There are 5 ways to turn a row about zero (a turn may also mirror it). The second row of each pair is the first, turned, with some noise. The first 45 pairs use one turn. New pairs use 2 turns, one after the other, and a turn may come again.
Some pairs, each with its turns in order after it:
[ -9 -16   1  -4  11  -3 -16   1]
[  9   4  -8   2 -23   0  -5 -11] -> Z623

[-11  -4  13 -14   6   2 -12   1]
[-14  -1  -3   2   1  16 -12  -6] -> Z494

[-6  9 12 -3 -2 -6 10 13]
[  8  -9   2  -7   8 -12  10   2] -> Z623

[-12   6   9  15  12   5  -1  16]
[ -9  15  -1   3 -22  11   6  -1] -> Z835

[-3 17 -9 14  8 -6 11 17]
[ 10 -19 -17   5   2  12  -5 -14] -> Z899

[13 -8 12  5  6 -3  8  9]
[ -6  -5  -7 -20   8  -4  -4  -6] -> Z899

[ -5  -3  12  13  12  -1 -16 -17]
[ -7  12   5  17 -14   5  -5 -18] -> Z494

[ -7  11 -10 -12 -15 -11   2  16]
[-13  16  -6   5  14   4  14   8] -> Z795

[-11   3 -15   5  15 -15  -6   6]
[-17   2  16  -1   2   0  20  -1] -> Z494

[-9  1  2  2 -4 14 13  0]
[  8   1  -5   1 -10  -6   8 -12] -> Z835

[-16 -17  16   1 -17  -5  14   8]
[ 10   3  19   3 -10 -18  21   4] -> Z623

[-16 -17   6 -12   3 -17 -14 -16]
[-24 -16   4  -3  15  -2  19  10] -> Z835

[  6   8  -4  15  10 -18 -16  10]
[ 12 -21  -7   2   2   1 -22   4] -> Z623

[  5 -10  -7  -2   0 -13  14  -6]
[  8  -9   5  -2  11  -8   6 -14] -> Z494

[  2   1 -17  -1 -13  -5  -6 -13]
[-10   5  12  -6  -2   7 -16   0] -> Z623

[-11  11   5  -8   2   8  13   7]
[  1  15   2  -5  -6 -11   7 -13] -> Z835

[ 14   1  -6  -8 -10  11  17   0]
[  2  -7  -4 -12  23   4  -5   0] -> Z795

[ -5 -16  10   1   2 -10  13   5]
[  0  -6  12 -20   4   0   7 -11] -> Z899

[-15 -13   7   5  11  -9   2  -2]
[ -1   4  12   8   8  15   6 -13] -> Z494

[10 -4  1 13 -6 16 -4 11]
[  3  -9  -8  -9 -12  -7 -10  12] -> Z899

[ 13 -17  16  -5 -12  -4  14   8]
[ 20   4 -11 -12  16   5  -8  -9] -> Z494

[ -5   5 -10  -9 -10  13 -13  -7]
[ -3   5   4  17 -11  -3   0  16] -> Z899

[ -3  -4 -17  -9 -16 -10  11  -8]
[-7 -1 18 -2 20  1 13  2] -> Z795

[  6  -8 -15  -7  -2 -10   9   4]
[-14  -9   4  -5  13  -2  10  -1] -> Z795

[ 16 -12  14   1 -10  -8  13   8]
[-10 -11  -3   6  12  -9 -17  12] -> Z795

[-10   0  14 -15   9 -13   8  10]
[ 10  -1 -11 -10  -1 -21   8  -3] -> Z623

[-10   1 -17  -9   0  11 -17 -11]
[ 10   2   7   4  -2  17  15 -15] -> Z795

[ 12   5  -1 -13 -14  -3  11  17]
[-15 -22   2   3  13   0  -9   8] -> Z899

[  6 -17  14  14 -14   0  11   2]
[  7 -16  13  13  -8  11   2 -10] -> Z835

[  9   9 -17 -11 -11   9   7  15]
[ -9 -17   2  11   0   7 -17  13] -> Z899

[  7  12  -6 -15   5  17 -10  -2]
[ -1   8 -13  -4   2 -20 -14   4] -> Z835

[  5  -8  -2   9 -11  13 -17  -7]
[ 24 -12   1  13   0   6   3   0] -> Z795

[  1 -13  -1  -3 -15 -11 -18   3]
[ -1   2  12 -22  -7   3 -11 -12] -> Z494

[ -6  10   0 -13   2 -15  -3  10]
[-18  18  -5   4   0   1   5  -1] -> Z795

[ 10   6  15 -13 -15   9 -11  18]
[ -9   9   4  25   3 -11 -19 -11] -> Z835

[ 17  -3  13  -5  -9 -11  10 -16]
[  2 -20  17  -6   9  -2 -11 -10] -> Z835

[ -7  -2  -5  15   0   6 -10 -18]
[  3  -2   9  14 -20   1   2  -5] -> Z494

[  4  -3   6  15 -12  -5   1  13]
[10 -8 15 12  5 -5 -1  5] -> Z623

[15 10  7  4 17 -3  9 12]
[  4  13  13  -9 -14   3 -17   6] -> Z835

[ 14  -1  -1  -9 -16  16 -11 -15]
[-11  12   1   6  -4  -7  -2  28] -> Z899

[ 5  5 16  1 10 17  5 16]
[  0  -1 -23  -9  -7   5 -17   4] -> Z795

[  6 -11 -15  17   1   6  -9 -14]
[ 11  -5   4   3 -26  -5  11 -10] -> Z494

[ 8 16  1 -6 16  1 -6 12]
[  7  -8 -19  -4  14   2  -4  -5] -> Z623

[ 11  -4   2   5   3  17 -12  11]
[ -2  -1  -8  -5 -15 -13 -16   4] -> Z899

[ -6   0   3  10  -9  15 -13 -13]
[ -9  -6   9   4 -11  20   7  -6] -> Z623

New pairs. What belongs after each?
[-17  -3  -2   0  15  -2   4   0]
[ 17   3   9  -2   5   2 -11  -3] -> Z899 Z795

[  5 -13  -9  -6  15 -12  11  11]
[-5  0  2  0  5 -4 29  1] -> Z795 Z835

[-16 -10  -7 -11 -15  -5  15 -11]
[  1  -2  -9  -8  -7   6 -28  13] -> Z899 Z795

[  1   8  14   8  13 -15   3  17]
[-14   1   1  20  10  -8   5  13] -> Z494 Z494

[ -9 -12   9   9 -11  -9   6  -4]
[ 0 21  0 -9  5  7 -3 -2] -> Z795 Z494

[ 14 -15  13  12   1 -10   4  -3]
[15 -9 14  7 -7 -3 -8 11] -> Z623 Z623

[ 6 12 -7 -3 15 14  2 17]
[ -5  14  -5   7  16  10 -18  -4] -> Z835 Z835

[ 14 -12  -8   0   1 -14   8   2]
[ -5 -15  -3   6  11 -10   0 -16] -> Z494 Z494

[ 13  -7  14 -13   6  -2  13   2]
[ -1  14   4   1   8   4 -17 -14] -> Z835 Z494

[-18 -17   3   8   7   1  16   1]
[ 13   9  -7 -15  13 -11   1  16] -> Z623 Z494

[-14  -5  16   7  -8  -2 -10   4]
[ 17  11 -11   4  -3   8  -8  -6] -> Z494 Z795

[ -3  10  -9 -16   3  17  -1 -13]
[  3  14   7 -15   2  18   5 -10] -> Z623 Z795

[ -3   7  12 -18   1   9   7   2]
[ -1 -10  -6   2 -15   6  17  -4] -> Z494 Z795

[ -8  -9 -10  10 -11  -8  18  -2]
[ 11 -16  -1   2  16 -13   8  -9] -> Z623 Z623

[-17  16   9   8 -15   8  -8 -16]
[23  2  4 -5 13 -7 16 15] -> Z899 Z494

[ 9 16  7 -2  6  3 11 -2]
[ -4  10   1   3   2   3   8 -19] -> Z795 Z795

[ 15   3   9   3 -11  15 -11   6]
[ -5  -1  15 -20   7   4   5   4] -> Z899 Z494

[  9  15  -6  -2  -5 -16  -8 -11]
[-22  -3  -4   6   4  -5  11  11] -> Z623 Z835

[-13   1  10  -2 -14  13   5   2]
[-4 -4  4 -3  8  8 -4 22] -> Z899 Z795

[-12 -16   0 -11  10   8  -7  -8]
[ 10 -12   8  -1  -3 -13  -9  15] -> Z623 Z494

[-5  3  2 17  4  8 17 -5]
[ 16  -2  -5   8   2 -19  -5  -4] -> Z899 Z835

[ 13 -11   1   6  13  10  -6  -3]
[-17  -4   2  -9  -3  -9 -10   7] -> Z899 Z494

[-13  -3 -14 -17 -16   6  -2 -17]
[  0   2  17 -17  -6 -25  -2   5] -> Z494 Z899

[ -4   5  -6  11 -14  -8   9   3]
[ -6 -22  -5  -5  -2  -1  -3   0] -> Z899 Z795

[  6  -8  -9  14  15 -16 -10   9]
[ 9 -8 11  2 14 15 17 -4] -> Z795 Z835

[-1 -8 -9  9 -8  6  9 -5]
[-13 -11  -5   3   0   2 -12   1] -> Z795 Z795

[ -6 -10  -6  -9 -16 -11  13   2]
[ -6  -1 -18   2   4   6  -4 -18] -> Z494 Z494

[-7  2 14  8 -7 -1  9 -3]
[10  4 -2 -2 17  8  2 -2] -> Z623 Z494

[ -5   9   1  16  -8  10 -15  -3]
[ -5   7   5 -17 -17  -2   3  11] -> Z623 Z899

[ 2 -2  8  3 15 15 -6 10]
[  8  -9  -3  13 -10  13  -5   9] -> Z494 Z899

[ -9   7  12  -5  -2   1 -13   9]
[ 8 13  8 -7 -8 -3 10  8] -> Z835 Z795

[11  1  8 -6  1 11 12 11]
[ -2   3 -12   2   3  -8   3  16] -> Z795 Z835

[-14   8 -17 -14   0   3  -3  16]
[  3   5  -1 -29   6  12   4   6] -> Z795 Z795

[ -8  16 -16  -4   6   9   6  16]
[ -2   3  14  16 -14  19  -1  -3] -> Z899 Z623

[ -8 -17   7   7  -1 -17 -10  -5]
[  1 -11   0 -10  -9  15  -6  17] -> Z835 Z795

[  9   9  -6 -12 -17  11  -2 -10]
[-13  -4   3  23   0  10  -6   2] -> Z623 Z494

[  2 -16  -8 -17   5 -18  11  -5]
[ -7 -13 -24  -2 -10   1  14  -6] -> Z899 Z623

[ -2 -13  -8 -11   4  -6 -14  -6]
[ 4 -1 20  4  0 15 -3  1] -> Z494 Z795

[  8 -18  -8 -15  -6 -17  -5  -8]
[-7 26 17 -3  7 -4  8  3] -> Z494 Z899

[ -2  18  16   8 -13  -3  17  -7]
[ 23   7   2  -3  -8 -13  15   4] -> Z899 Z835

[-13 -15 -17 -11   0   8  10  -6]
[  6  14 -13   7  -3   9 -21   7] -> Z899 Z494

[ 11  11  10  12   6   0 -17  -5]
[  1   2   1 -12  10   1 -22   9] -> Z899 Z623

[11 14 -7 13  9 15  1 -4]
[  4   2  -6  15  15   6  13 -11] -> Z835 Z795

[ 15  -7 -16  -6  -1   5   6 -17]
[ -1  -8 -10  13   3   5  -2 -22] -> Z795 Z494

[ 16   8 -15  14  14  15 -10  11]
[ 12 -10  15 -14  18 -11   5  19] -> Z494 Z494

[-11  -6  -3  17  10  -2 -10   8]
[  2 -19   7  -5   9   0   3  12] -> Z795 Z899

[-8 -3  0  5 17 16 -5 -2]
[  6  -5   6  -2  -9 -10 -17  11] -> Z899 Z494

[ 18  11   4  -8 -12  -3 -15 -16]
[-15  14  11  -1   9  -3  23  12] -> Z899 Z494

[  9  -2 -12  13  -3 -11 -11  17]
[-21  -7   4   8  13   9   9   2] -> Z494 Z899

[-15  13  -7  -8   5 -17 -12  14]
[-14  -6   7   2 -15   2  16 -21] -> Z494 Z899

[-14 -14 -14  -1   3 -15  10 -11]
[  5  -8 -20   4  20   3  11  -1] -> Z835 Z494

[ 16   5  10  -3  16   8 -13   1]
[23 10  8  2 -6  7 -9  8] -> Z623 Z899

[  9  17  16 -17  -3   7  16  12]
[ -1  12  -2  30 -12  -1 -14 -10] -> Z795 Z899

[  1   2   0  -3   0   2 -12   1]
[ 7 -3  7  2  0  3  1 -4] -> Z623 Z795

[ -8 -13  11  12  -9  12  12   8]
[ 12  -9 -22  -8   9   2  -7 -10] -> Z494 Z795

[  1 -14   0  -7  -5  17   2  -4]
[  3   1   9   8  -7 -10 -12  12] -> Z835 Z623

[ 17 -14  -8 -17   5  15   4  -4]
[-24  14  -9  12  -1  -5  -1  -1] -> Z899 Z835

[-13 -12  11   6   7 -15  -3   9]
[ -7 -14   2  -8 -16  12  12  -2] -> Z835 Z899

[ -8   2   0  13  -5  -8 -13 -10]
[  1 -14  -4   4  -7  12   8   6] -> Z835 Z494

[ -9  -8 -15   8  -9  -8  15  11]
[  3  -1  22  -2 -10 -16  -8  -2] -> Z494 Z835

[ 10  -3  -3   3   3  11 -11   7]
[  5   2  -4  10 -18  -2   6   0] -> Z623 Z494

[ -5  -7   8 -12  -7  16   6   2]
[-4  0 -8 -2  6 21  9  0] -> Z623 Z899

[ 17  18  -9  -9  -5  12  17 -13]
[  5  19 -20  10 -20  -8   6   7] -> Z899 Z835

[  4  13 -13 -11   7  13 -15  12]
[-15   8  13 -12  -6 -12  11   9] -> Z835 Z494

[ 12   6  10 -18  12 -14  13   6]
[  8  10  11  24  -7  -4  11 -13] -> Z795 Z899

[ -2 -13  11   7   0 -10 -11  11]
[ -8  -5  12  14  -3  -8 -11   5] -> Z623 Z623

[  9   9   0 -15 -11   9  13  -7]
[ -6   1  11  10  -2 -14  -4 -19] -> Z835 Z795

[17 -7  7 16  0 11 -5  4]
[ 10 -14   0   8   8   8  -2  17] -> Z795 Z835

[ 1 -4 -9  1 -5 -8 -3  5]
[-12   3   5  -1   5  -1   5  -1] -> Z494 Z899

[ -4  -3 -12  -6   8 -13   0 -18]
[ -6  -2   5   3 -20  -8   7   9] -> Z494 Z623

[ -2  -7   6 -16   7 -13  -8  14]
[ -2   4 -16   1  -4  10  18 -10] -> Z795 Z835

